Every row belongs to one group in each of 4 separate groupings. Each group adds its own fixed numbers to the row, and there is some noise. The rows also spread widely along 14 directions, which tell nothing about the answers.
Some rows, each with its group in each grouping after it:
[ 30 -11 -15  17   3  34  21  11 -18  14  -1  -9 -12 -11   4 -22  21  -8
   0 -16 -13   7   0 -10   8  16 -12  -4  -8] => Pon M nog k_157
[  1  21  14  -8   8  -4   7   4  20 -10 -29  -9  -8  12   4 -11   9  -2
   7  10  13 -11   3  18  15 -24 -13   9 -11] => Feruv R telag k_848
[ -6  -5 -11 -25   6  30  13  -5 -18   1   2 -19  -5   3  -6 -32  11 -16
 -11  -9 -17   9  -6  -3  19  17   5   1  15] => bamu M naro k_157
[-11  24  15   2  13   5 -20  -8   7  -5 -21   0   3   1 -13 -20   7  -6
  18  13  -9  -3  -8   5  15 -18   4  -2  10] => Pon R Fis k_459
[ -7  14 -12  -9   3  15   6 -13  -4   4  -5 -27   7  12   4   3  12 -13
   3  -3   0   4 -30  14   5   2  20  12   4] => tedi C naro k_848
[  3 -34   4  27   3 -18 -12  10  -2 -10 -16 -30   7  34   1  10 -25 -16
 -27  32   3  26  -4  25  25 -49  -5  -2 -13] => Tifeb C nog k_459
[ -7   7   6  14  -1   6 -18  32  13 -15 -17   2  -3   4 -17  23  18   9
   8  10   3   7  40  38  34  -2   1 -12 -21] => Garu C Fis k_157
[ -6 -10  22  20  15  26 -22  23 -18   1  11  13   4  -6  -4   7 -16  19
 -16  -3 -21  12  16  11   3   6 -17   9 -28] => Tifeb M telag k_157
[-38  15   9  -9  -4  22 -19   1  -8   1  17  11  14   5  -9  31  -3   5
   2   0 -18  -6  -7  32   6  20  23  12  -3] => tedi M Fis k_848
[-24   3  -7  -6  -2   6 -23  -1  -1 -12  -7  -4 -16  17  -8 -19  -1 -13
  -7   3 -21  -3   2  13   9  -5  -3  12 -14] => bamu C telag k_157
[ 23  11 -31  27   3  37   7  -3   6  24  14   7  17 -27   3   6  23 -10
   9  -3  -5  -2 -11 -12  -8  24  12 -11   5] => Garu M naro k_459
[ -3 -18 -19   4   8  10   9  -6   4  -3  11  -8   4  13  -8  -1 -16 -10
 -13  13 -11   5 -15 -14  10  -3  -9  10   3] => Feruv M naro k_157
[-22  27 -27  11  -6  -2   7  18 -10   2  -6 -12 -18  -1 -17  29  22  20
  20 -28   4  -4  -8  23  14  24  22   6   9] => bamu R naro k_848
[ 13  -4  -3  -4  -3  51  13  -8  -3  11  -7  -2  18  12 -12 -34  10 -17
   9  25 -21   6  -5 -12  22  -3  11 -13  28] => Pon M naro k_459
[-13  -2  36  22  30  11  44  10  10   2 -22  -6   4  -9 -30  22   9   0
  17  -8   5  37  19  -4  49   6 -15 -36   1] => Pon R nog k_157
[  6   4  -7  28  21  -1 -31 -12  16   9   0   9 -18   0  20 -35  24 -38
  -3 -10 -11  -5 -19 -13 -34  -8 -19 -14 -18] => Tifeb C Fis k_157
[-11  -9  -2 -32  -3  -7  20 -16  -2  -8  -9 -21  27  -2 -10 -19 -43 -16
 -18  46 -12  -5 -10   4  36 -11   8   6  73] => Pon R nog k_157
[  5  -4 -12  31   1  22  11   8   4   7  -2  -4   6  22 -13  14  -4   4
   7  10 -10   8  -4  -1  10  -7   4  -3   2] => Feruv C telag k_157
[  6   9   0  22  -4  18  11  17  11   1 -12  11 -13  12   1   1  10   6
  12  -4   1  -9  10  11   0  -7 -16   4 -26] => Feruv C naro k_848
[ -3   5 -27  23   2  -7 -16 -15  -2   6  -4  -8  20 -11  -6   0 -12 -17
   2  18 -22  -7 -22   3   3  -7  17   6  27] => Feruv R Fis k_157
[-10   3 -24  45 -22 -10  32  16  -1  15 -18   8 -13  27 -22  14   4  -3
  21   0 -16  -5   2  11  25   0   8 -15  29] => tedi M telag k_848
[ -7  19 -26  16   4  23 -49  14   8  -2  24   7  12   5 -17  40   1  22
  12   8   4  -7  -8  13  -3  10  25   6   2] => Garu C Fis k_848
[  2 -29 -12  32   3  10  -1  19 -34   7   6  -3 -23  16  -7 -15 -25   5
 -22 -13 -27  15  -1  -9   3  -7 -23   6  -5] => bamu M telag k_157
[-14  -8  39  -6  21  15 -17  11  -2  -1   5  25   3 -17  -5 -23 -34   4
 -20  17 -10   5  21   0   4 -11 -31 -11   7] => Pon R nog k_459
[ -5 -10 -16   4   2  26  -6  18   2   6  21  11  -6   9  -7   5   9   0
  -4   0  -9  -1  11   6   2  16   1 -13   5] => Feruv M Fis k_157
[  7 -45 -13   4  35  11  37   3  20  10  20 -32   8  17  -6  25 -11 -26
 -30   4  34  48  -7 -15  22  -2  -9 -49  13] => bamu C naro k_848
[  1   3 -22  23  -8   7   9  13  17   6 -18   5 -19   5  -7 -17  35 -19
  16  -3  -5  -3   9   6  20  -2  -5 -21  -6] => Garu R Fis k_459
[-28   1 -13 -32 -27  -5   2  23  -6 -11 -11  -7  -6  33 -21  -6  -2   2
  -6  28 -14  -8  29  42  45   0  22  -6  52] => tedi M telag k_157
[ -6  -5 -25  27 -17  -3   9   7  22  -7   6   9 -19  41   0  18 -16   7
   8  13   0 -25 -28   4  -6 -21 -17  30 -23] => Feruv R Fis k_848
[ 11 -17  11  11   8  38  61  -4  21  17   0  -4  33  -7   0  21  -3 -20
   0  17   7  15   2   2  25   9  -1 -29   9] => Feruv R Fis k_848
[  3  29 -20 -16   4   5 -16  20 -25  -7 -19 -39 -32  20  -5 -18  35  24
  12 -19   5  -3 -16  19  15  -3  17  22  10] => Pon R telag k_157
[ 16  -7 -43 -24 -19  27  16  35 -13  -4  25 -19 -21  28  -5   0  -4  37
  -8   6  13 -14  -7  13  10  13  10  22  27] => tedi R Fis k_157
[ -2   1   3  22  12  24  11   8   4  11  13   8   4  -2  -3  20  -6   8
   2  -4  -3   7  -1  -4  -3  14  -7 -10   0] => Pon C telag k_157

New rows, each followed by its group in each grouping:
[  1   7 -21  30 -17   1   0 -14   3   0 -23   7  -9   3  -3 -34   4 -23
  19  12 -36 -23 -19  -6   6 -11  -8  17   1] => Pon R Fis k_157
[ 18  10 -13  -6  20   6  -2  22   1 -13  15 -18  -7  -4  -5  19 -10  37
  -9  -4  30   3  -1   6   1   4 -11  21  -8] => tedi C naro k_157
[ -6   6  -3   1   0  29 -26  10 -28  20   4   6 -10  -3   5 -31  18 -11
  -7 -12 -25   0   1   8  -8   7  10 -13  20] => Garu M nog k_459
[ -9   2 -11  13 -10  -8  31  19 -13   2 -15 -13 -14   2   1  10   0   5
  -3 -11  -1   1   6  20  16   6   0   3  18] => Garu C naro k_157
[  9 -25 -25  21 -14  17  40  -4  24   7   7   2  11   7   2  10 -10 -25
  -4  18  -2  -6  -8  -6  13   9 -10  -6  -1] => Tifeb C nog k_848
[ 12  -6  -5  35   8   7   3  15 -19   6  -5   2  -8  17 -18  -9 -17  13
   2   2 -16   5  -4 -14   6 -17 -12  -1  26] => Feruv M nog k_157
[-36   4  27 -14  -8  10  20  -6 -14  -3 -26 -10  -5  -7  10 -14  17 -28
  -4 -12 -28   1   6  40  23  12   3   6 -23] => bamu R Fis k_157
[  1   0   1  17  -7  14  18  17  -7  21   1  13 -18  -2  18 -14   6  -3
  -4  -7 -12 -11   3   9 -15   8 -12 -13  15] => Pon R telag k_157
[-23  -1 -10   3 -23  20   0   3  10 -13  -5  17 -20  30 -11 -16   0  -4
  12  12 -29 -19  -3   4  11  -2 -13  24 -20] => Pon C naro k_157
[ 25 -12 -27  10   0   9 -21  12   9  -8  -1  -8  10  -5 -10  -3   1  -8
  -9  27  -6   0  20  11  23  -8  -1  -2  -6] => Feruv M nog k_157
[  8  -1 -20  17   7  -5   3  17   7 -10  -2   1 -19   7 -19   3  -7  13
   5  -4   6  -6   6  -8  18  -6 -23   9  -8] => Feruv M nog k_848
[-22   0  43  -5  30  -2   1  19  22  -6   1  22 -13  13 -14  -3 -18  11
  -7  12  13   9  23  -1   7 -19 -34 -27  16] => Feruv R nog k_157
[ -5   4   9 -21  17  24  -1 -17  14  -7   6 -11  11  -8  11  -3  10 -21
 -11   4   3   2 -14   4   8   4  -6  13 -32] => Garu M Fis k_459
[-10  22  -7  -1  21   5  -1  -3 -16   7  -6 -14   2 -21  -8  -5  -4   7
   2 -23  -4   2  -8  -2   4  14   6   5  21] => Feruv C telag k_848
[ -9   5  -3  17  11   8 -13   5  -8   0 -14  -2  -8   3 -17 -15   5  -4
   8  -3 -19  10   1  -2  14  -4  -3  -8  10] => Pon C naro k_157
[ -2   1 -33   7  -1   4  -5   9  16  -8   8   3  -8  10 -25   2   0   1
   3  11  -5  -5   9  -6  20   8  -2  -4  14] => bamu M telag k_157
[  1 -13  -8   6 -13  -4  44  27  -4   7  -7  -1 -21  21   1  -8 -15   5
 -14   4   5  -4  15   7  20  -8 -17 -10  34] => Garu M telag k_459
[ 16   3   8  26  14   5  -7   1   7   2 -25 -20  32  20 -17   7 -10  -2
   5  45   0  19  -5  10  25 -42  16 -17  36] => Feruv R naro k_157
[ -6 -15  -6 -20  10  36 -21   2 -26   1  -1 -19 -18  24  -4 -48   3 -12
 -10 -10 -18  11 -14  -5   9  -6  -2   1   5] => Pon C Fis k_848
[ 26   5 -19   7   7   6 -33  23  -8 -11  -5 -18 -17  15   1 -10  10  18
  -8   2   3  -3   6  14   4 -19  -8  23 -26] => Feruv M telag k_157
[ -6  -6  -9  35   4   5  11  -1   1  12  20   2  12   0   6  35 -23   0
 -10   7  -4   4 -27   2 -17   2   1   6   3] => bamu R naro k_157
[-48  -5   2   4 -13  24 -25  26 -19   3  15  16 -27  24  -4   9  -2  18
  -7 -17 -29  -5   2  30  -3   7  -1  20 -41] => Feruv R telag k_459
[ 12   9 -16  35   8  15 -39   4 -18   7  -2 -12  17  -2  -8   7  -6   6
  -1   9 -19  12  -9  11  -1 -10  18   7   0] => tedi C telag k_157
[ -3  11 -31  -3 -11  23 -30  17   8  -7  -2  -9 -10  29 -18   1  27   0
  13   9   1  -1   7  21  16  -1  24  -7   1] => bamu C naro k_848
[-13   1 -16 -10  -5 -32  -7   7  27 -15   4   1 -17  27   6   0 -10  -8
 -15  23   9 -22  -3  14   4 -14 -12   9  15] => Tifeb M telag k_157
[-16 -30  -3  19  10  12  26  11  27   9  15  19  -2  -4  -4  15  -3 -24
 -13  -1   2  15  25   1  11  12 -20 -40 -18] => Feruv C Fis k_459
[ 20   2  -4   4 -10  15  21   6   8  -9 -19  -6  -4  -2   4 -22  -1  -6
   1  11   3 -12  13  13  15  -8 -13   9 -14] => bamu C Fis k_459
[-14   2  -7  13  14 -15 -26  -2  28  -8  -3   8   2  -1 -12   6 -14 -15
  -2  16   1  -1   8   3  12 -12 -13 -11  -2] => Pon C telag k_848
[-15 -12  12 -12  10  10  54   0   2  12  11   2  -3  -8  17  -1 -30  -3
 -22 -10   4  -5 -10  -5  -4  12 -27   6   9] => Feruv R telag k_848
[ -6   4 -10  26  11   1   5  -2  15   7  -7 -12   0  13  -1  23  11 -12
   4  -1   5   9 -23   5   9  -8   1  -5 -11] => Garu R telag k_848
[  9  15  -7  43   7  10 -13  -5  -3  30   0 -10  -5  33  21  11  36 -20
  12  -6  -1   6 -43   6 -31 -19  23 -20   5] => Pon M telag k_459
[ -7  -9  21  21  10  -2   8   4 -14  -5 -16 -12  -2  -4   0  11  -4  -8
  -7  -6 -15  16   3  16  24  -6 -17   9 -31] => Pon M nog k_157
[  8 -18   3  34  22   0  26   8 -13  11 -16  -2  16 -22 -30  -8 -33  -7
  -9   4 -12  28  26 -16  40  -2 -15 -37  43] => bamu M telag k_848
[-15 -10 -25  29  -5  21 -17  -8  10   6  -3   5  -1   1 -13   0  23 -35
  10  -3 -28   5  -7   7  14   9   5 -10 -36] => bamu R Fis k_848
[  9  -7 -13  30   8  12 -14   3  -5  -8 -30 -11 -11  -3 -22 -30  11 -13
  10  -3 -29  15  14  -7  36  -9 -17   2 -32] => Pon C telag k_157
[  8  -2 -12   0  14  -8   2  22  -4   8   0 -15 -14  -9   5  -5   8  -1
 -14  -5  13   7   9  13   4  -1  -4 -22  25] => Feruv R nog k_157
[-19  -7   2 -26  17  20   8 -11  41  -1  14  -5  -7  52   3  -4  16 -30
  -7  20  14   9 -21  -7  -5 -13  -4 -23   8] => Feruv C naro k_157
[ 10 -35 -32  28 -10  38  -5  21  -9  21  18  -9 -22  45   6  -9  15 -19
 -16  -1 -14  17  -7   3 -11  -2   5 -26  -7] => bamu C telag k_157
[ 18  -4  25  -1  41   8  20 -11  12  -2 -16  -5  12 -32 -12 -29  -7 -18
  -6   6   8  22  16 -25  31  -8 -33 -25   8] => Pon M nog k_459
[-26 -15   9  18  26  12  27  -5  -1   5  12  -4   3  -3 -19  19 -27   0
 -11 -10 -10  26 -14 -18  15  13 -16  -4  -1] => bamu R telag k_157
[ 14  -4   9 -30 -13  26  40  -6  10  -3  13  14  16  10   9 -25 -41  -3
 -16  42  -2 -30  -1  -5  -2   0 -14  11  52] => bamu M Fis k_157
[-11 -20   1 -13   3  -6 -30  18  -2 -21  -4   9   0  15 -26 -31 -42   5
 -20  35 -16  -5  26   6  35 -22 -19   2  30] => Tifeb M Fis k_848
[ 25   0  -3  11   7   3  -5  17  -1  -4 -17  -3  -8 -10   0 -25   8  -2
  -3  10  -2   0  24   7  17 -11 -19  -7   1] => Pon M naro k_157
[ -2 -32 -55  24 -32   9  58  17   6  14  28  -5  -7   5  13  43  -8  -8
 -17  -3   0  -7  -9   9   3  33  -1   6   0] => Garu C naro k_157
[ -7  -9   2  18  16  15  -2  -4  -7   4   4  -8  11   5 -14   7  -8 -10
  -5   4  -9  19  -9   0  14  -5   5 -10   1] => bamu M Fis k_459
[ 28  -3  -9  19  14  32   1  -1 -11  11 -10 -13  14  -1 -10 -20  -2  -4
   1   6 -13  10  -4 -14  14  -9  -3   0   6] => Feruv M telag k_848
[-24  10   3 -16  10  -2  10   0   9   1  -1 -18   3  -3   9  24  15 -17
  -7 -10  16   6  -5  28  12  14  13 -13   6] => Garu C Fis k_848
[ 2  5 -4  8 12  7 -4  5 -5  2 -3 -8 -5  0  1  0  7 -6 -5 -9  2  5 -4  8
  3  0 -2 -3 -3] => bamu M naro k_848
[ 28   3 -25  12  34  17   2  -7   9  -2   9 -30   2  -7  -7  10  16   3
   4  -9  22  19 -29 -24  12   0  -5   9 -24] => Pon M naro k_459
[ 15 -33 -22  -6  -3  32  37   8 -23  10   5 -16  -1   6 -12 -30 -16 -12
 -17   1 -12  12   4 -13  28  12  -5 -14  39] => bamu M Fis k_848
[ 28   6 -22  31   9   5 -21  18  -6   1 -20   2 -14  -7 -22 -34   8   1
   8  -4 -10   2  24  -8  18 -10 -13 -15  10] => bamu M telag k_848
[ 11  34  -9  24   7  -3 -18  11 -10   1 -33 -14  -8 -14 -10 -11  24   6
  19 -14  -2  -3   6  19  14  -5  10   0   0] => bamu R telag k_848
[  9  13   7   8  10  12  36 -24   0   2 -15 -28  17   5   8  10   9 -14
   9   5  -1   6 -38  -2  11  -5   7  18   0] => Pon M naro k_157
[  3 -11 -32  10  -1  11   2  -6  17  17   8 -13  -3  15  12  -6  21 -33
 -10   8   0   6 -21   6  -1  -5   8 -15  -9] => tedi R telag k_459
[ 24  20   3  25  29  11  22  -7   1  24 -13 -25  24 -37  12  22  46 -23
   9 -16  13  25  -4  12   7  19  20 -35   7] => Pon M naro k_157
[  7   6 -22  12   3 -12  10  11  -4   2 -17 -32 -18  18   4  10  34 -11
   3 -16  13  10 -11  25  17  -8   7  -1 -15] => tedi M naro k_848
[ -9   4   5  18   6   7   3   4  17  -6   1   6  -6   8 -11  14   2  -2
   6   5   0   2  -3   4   6  -3 -12  -1 -16] => bamu R nog k_157
[ -7  10  27  33  21   7   5  17 -18  14   8  15 -22  -5  13  12   8  13
   2 -34  -4   4  -8   4 -26   8 -20  -5 -11] => Pon M Fis k_157
[ 12 -13 -17 -13   9 -14  47  -9  20  14  15 -15  16 -22  30   2 -29 -21
 -35  19  25  -8 -11   1  -6  -1 -11  -9  34] => Feruv R telag k_459
[ -7  17  -6  11  -3  13 -11  10   1  -2   9   9   0  16  -8  16 -17  22
   7   8   0 -12 -14  11  -8  -4   4  19   6] => tedi C naro k_848
[  4   1 -27  34  -4  -3 -16  12   0   3   7  12   6 -36  -4  19  -2  -6
  -7  -1 -18  -7  24  16   5  22  -2   0 -18] => bamu M telag k_157
[  5  16 -15  28 -27  -2  12   6  -4   6 -10  18  -5  -7   3  -7  -4  -3
   9   8 -16 -30   5  15  -4   0   0   9  14] => bamu M nog k_459
[ -2  26  -4   4  22   3  -6 -13  21 -15 -15   7  28 -51 -37  -6 -15   8
  20  20  -6  -2  12 -17  40   7  -7   7  11] => Pon R naro k_459
[ 11   7   7  30 -23  13  66  19 -19   9 -26  -2  -9   9  -1   2  -6  18
  13  -8 -10  -8   7  16  24  -1 -11  18  -2] => tedi M telag k_459
[ -1  11 -13   3   8 -21  -4  11  12  -4 -12  -3 -17  -2  -3  -4  16 -12
   6  -5  11  -7   9  12  15  -2  -6 -17  15] => Pon M Fis k_848
[-21  -3  -8   1 -13  16  51   4  36   2  18  23   7   3  -9  28  -7  -2
   9  17   1 -18   0   2  13  30  -3  -9  23] => Tifeb R Fis k_157
[-25  11   2   9   1  13 -29  15  -6  -8  -1   8 -15   5 -13   7   9  15
   7  -8 -20  -4   2  20   6   2  -3  20 -33] => Feruv R nog k_157
[ -3 -16 -11  26   7  44  17 -11 -10  11  24  13  27 -41 -13   9 -37   0
 -12  -6 -28   9   0 -19   4  33 -11  11 -21] => bamu C telag k_459
[  7  20  -2  -1  -4 -12  26   6   7 -15 -21  -5 -19  -6   4 -13   3   5
   4  -5  11 -18   7  11  13  -6 -22  24 -15] => bamu M naro k_459
[ -4  14   4   3  14  11 -17   1  -1  -1  -9  -3 -10   5   0 -25   9  -3
   1  -6 -10  -2  -5  -2  -3  -1  -7   4   0] => Tifeb C telag k_157
[ 15   9  27  -9  17  21  -6   6  25 -21 -13  -4  -2  32 -10 -11  10   2
   5  26  16   4  10   7  18 -27 -16  -3 -14] => bamu M Fis k_157
[ 16  -2   6  21   3  44  46  13  -9   8 -13   3  -7   0 -19 -12  12  10
  19 -13 -16   8  11 -16  29  17 -17  -3  -5] => Pon M telag k_157
[ -5   7  15  44  -9  28   8  16 -30  21 -26  17 -16  12  -6 -35  -3   4
  12 -14 -37   2   6  -3   0 -12 -10  -6  11] => Garu C telag k_459
[-25  19 -19 -32  -2  35  -7 -22  28 -19   8   8 -13   7 -17 -28  23 -16
  17   2 -19 -22 -19 -13  11  23  -4  26 -24] => bamu R Fis k_157
[  0 -12  -4  16   9  -1 -21  12   5  -2   4   7 -17  15   3 -16 -14  -2
 -14  11  -6  -3  -7  -2  -7 -21 -24   2   0] => Garu R Fis k_157
[-19   2 -29 -38 -16  30  25  -1 -31  -4  13 -14   2 -20 -12 -11  -7   7
  -7 -13 -30 -17  -3   5  26  47  14  37  20] => Feruv M nog k_157
[-12  13  24  15   2  20  14 -14  -6   5  -5  13  26 -25   1   8 -13 -11
  -2   6 -28  -5   4  12   5  16  -2  11  -8] => bamu M telag k_157
[ 32 -10  32  30  27   6  25   4  10  15  -3   1  11   7  18  -5 -42   1
 -20  22  21  10 -11 -13 -18 -37 -33 -17  22] => bamu R telag k_848
[ 23  -5 -25  16  18   5  47  -2 -22   3 -14 -47  27 -23 -22  22 -25  13
  -5  -5   6  24 -13 -12  52   9   7  14  29] => Garu M telag k_848
[ -6  35  37  23  18   8  11   5   0  -4 -42  10 -22  -3 -20 -21  34  -2
  33 -29  -7   4  16   1  21  -5 -21 -11 -21] => bamu M nog k_848
[-10  12  -1 -13  20  25 -15   3   9 -10  -1 -21   0   7 -10   7  33  -1
   5  -8   6  17  -4  13  18  13  12   0 -24] => Tifeb C naro k_157
[  2 -18   3  19   0   2  21   9 -10   4   0  -5  -3  -7  14   6 -12  -9
 -24  -5 -13   6   6  18   8   3 -22  13 -33] => tedi M telag k_157
[-11  -6  28   6  -4  22 -11  17 -21   3  -6  27 -35  19   9 -50   0  -7
 -10 -11 -32 -10  15   7 -14  -8 -32  -1 -10] => bamu M Fis k_157
[ 10 -11   4 -18   6  35 -37  11  26  -9  22  15   0  28   2 -16   4  -6
 -15  34   6  -4  10  11  -1 -20 -13  -4 -27] => tedi M Fis k_459
[ 17  -9  -9  -5   1  13  35   8  28   6  10  -7 -13  25  20  -3   4  -6
  -8  17  30  -6 -19  -3  -7 -13 -15  -9   8] => Pon R naro k_459
[-10 -13  -3  -6   1  37  15  -7   5   4  19   5  12   2  -6   1 -15  -4
  -3  16 -17  -3 -15  -8   8  15  -3   6   7] => Pon R Fis k_157
[  6  12  -2   1  -2  19  11   7  14 -14 -23 -13  -7  43 -20  -3  13   9
  19  14   2  -4  -4   5  32 -22  -3  16 -13] => Feruv M telag k_848
[  1  16 -19  23  32 -10 -31  -8 -10  -2 -34 -23  -1 -10 -34 -31  27 -19
  15  -9 -21  24   1 -13  34 -13   9 -18  20] => Feruv M naro k_157
